There are 3 ways to turn a row about zero (a turn may also mirror it). The second row of each pair is the first, turned, with some noise. The first 27 pairs use one turn. New pairs use 3 turns, one after the other, and a turn may come again.
In the rows, zero is written as 128.
Known pairs, each followed by its turns in order:
[135 113 136 159 130 147 142 179]
[125  98 174 117 130 112  99 121]	mupi

[116 158 128 170 102 130 100 138]
[108 137 141 174 122 157 111 140]	dit

[148 132 129 145 108 134 162 104]
[169 126 130 114 116 154 119 148]	mupi

[ 83  74 129 125 116 147 183 103]
[135 125  96 108  94 132 159  54]	guzoz

[ 90 112 129 120  72  96 104  91]
[115 133  67 102 159 171 137 116]	mupi

[126 161 102 147 135 121 136  94]
[128 107 170 113 140 141 113 107]	guzoz

[114  93 141  75 105 160 145 128]
[148  78  91 102 130 103 102 149]	dit

[ 99  95  80 147 125 206 153 151]
[162 102 115  85 102 202  88 146]	dit

[129 136  96  59  73 164 108  83]
[146 155 114 101 131 170 215  99]	mupi

[118 124 103 156  64 115 131 123]
[154 108 115 102 162 170 114 108]	mupi

[116  50 105 131 108 142 158 160]
[125 167  96 148 121 126 194  85]	guzoz

[132 130 129 119 139 131  95 159]
[138 155 131 144 126 116 126 164]	guzoz

[ 95 129  72 139  86 119 109 143]
[155 159 153 137 178 109 133  93]	guzoz

[117 175 105 111 101  93 163 126]
[117 122 101 147 169 149 184 137]	dit

[114 137 114 144 130 118 138 130]
[140 124 143 115 138 122 138 118]	guzoz

[132 145 126 104 123  72 141 103]
[106  83 133 137 143  91 112 118]	guzoz

[120  97 116  94 121 125 157 127]
[133 154 120 100  98 128 128  95]	mupi

[129 138 113 114  94 120  92 124]
[118 134 119 136 157 155 154 110]	mupi

[131 110  91  71 129 116 206 130]
[147 105  88  62 169 129 175 140]	dit

[140 128 122 138 145 131 151 114]
[133 145 116 108 128 136 138 111]	dit

[ 92 111 126 135 118  80 102 113]
[112 147 138 104 138  75 116 107]	guzoz

[128 123 169 126 123  80 145 128]
[107 160 113 119 124 147  81 151]	mupi

[120 111 136 147 152 119  50 119]
[100 121 181 146  77 109 111 121]	dit

[132 143  69 152  83 101 143 125]
[ 89 136 115 125 135 171 167 170]	dit

[119 180 129 128 126 130 149 168]
[179  99 129 122 149 130 137 156]	guzoz

[105 141 126 129  64  84 139 131]
[ 73 113 106 154 170 137 143 158]	dit

[132 120 110 112 137 127 129 129]
[130 135 128 135 116 122 135 107]	mupi

New pairs, each followed by its turns in order:
[116 133 142 146  50 137 117 115]
[159 144 137  84 109 191 116 136]	guzoz dit mupi

[126 133 149 111  72 128 148 180]
[103  97 141 135 170 175 134  95]	mupi guzoz mupi

[137 128  80 116  73 130 147 130]
[116 106 147 159 186 129 118 109]	mupi dit guzoz

[121  98 157 176 138 106  83 136]
[129 135 139 177 149  82  95 150]	dit guzoz guzoz

[ 52 106 125 191 141 134 143 132]
[ 74 127 165  79  81 150  91 138]	guzoz guzoz dit

[145 123 152  77 171 160 126 150]
[138 129 108 175 108 166  82 131]	dit mupi dit

[ 84 124 133  89 148 206 124 128]
[151 121 113 198  92 119 178 148]	mupi mupi dit

[165 133 129 179 133  89 103 117]
[ 88 166 105 116  98 106 158 106]	mupi mupi guzoz

[ 50 101 127 123 174 116 186 120]
[ 86 112  74 184 128 106  73 166]	mupi guzoz mupi

[192  78 108 137 147 164 115 136]
[181 125 111 161 136 141 123  66]	dit mupi dit

[118 122 111 140  89  50 120  57]
[ 46  91  90  99 140 103 118  85]	guzoz dit dit

[110 190  50 182 190  92 150 172]
[208 129  75  96  87  40 120 146]	mupi guzoz guzoz

[170 124  50 136 133 119 148 206]
[153 173 147  79 141 178 103 205]	dit guzoz dit

[123 115 122 127 125 159 123  97]
[153 132 120  96 144 139 128 130]	guzoz mupi dit

[184 121 135 158  77 150  88 163]
[ 91 123 142 144  62  70 140 154]	mupi dit dit

[ 61 139 131 142 107 174 134 158]
[108 150  77 115 116 117 165  75]	dit mupi guzoz

[137 131 104 117 132  60  97 118]
[167 124 104 155 118  78  97 112]	mupi guzoz dit

[131 121 130 124 206 148  50 192]
[173 195 207 152 133 164 107  83]	guzoz dit dit

[139 145 171 127  97  93 162 127]
[114  92 123  75 158 125 127 108]	guzoz guzoz guzoz

[ 88  75 109 109 149 147 141 157]
[184 132 136 139 150  75 132 109]	guzoz dit mupi

[135 141 116 120 130 125 129 118]
[140 131 134 133 123 114 139 122]	dit dit mupi

[133 121  91  66 119 128 128 105]
[130 120 120  95  73 108  90 116]	mupi guzoz dit

[148  98 118 187 125 184 122 128]
[151 165 120 111  75 118  95 174]	guzoz guzoz dit

[ 84 127  84  96  86 125  97 128]
[148  63 159 142 156 117  92 123]	guzoz mupi mupi

[136 116 139 109 121 118 129  82]
[146 108 145 144  99 125 134 149]	mupi guzoz mupi

[138 125 129 206 134  91 131 190]
[124  83  73  88 142  92  90  87]	mupi mupi mupi

[113 137  85 139 128  65 137  54]
[129 157 154 174  71 158 144  62]	dit dit guzoz

[ 78  52 129 136 206 135 103  53]
[110 112 188 101  20  89 188 114]	guzoz guzoz dit

[142 125 132 114 148  72 206 122]
[124  77 138 116 136 116 120  48]	guzoz guzoz guzoz

[144  95 133 126 180 134 146 175]
[188 113 108  87 151 139 136 137]	dit mupi guzoz

[113  96 101 184 116 126 143 123]
[ 94 125 116  98  94 112 100 162]	guzoz guzoz dit

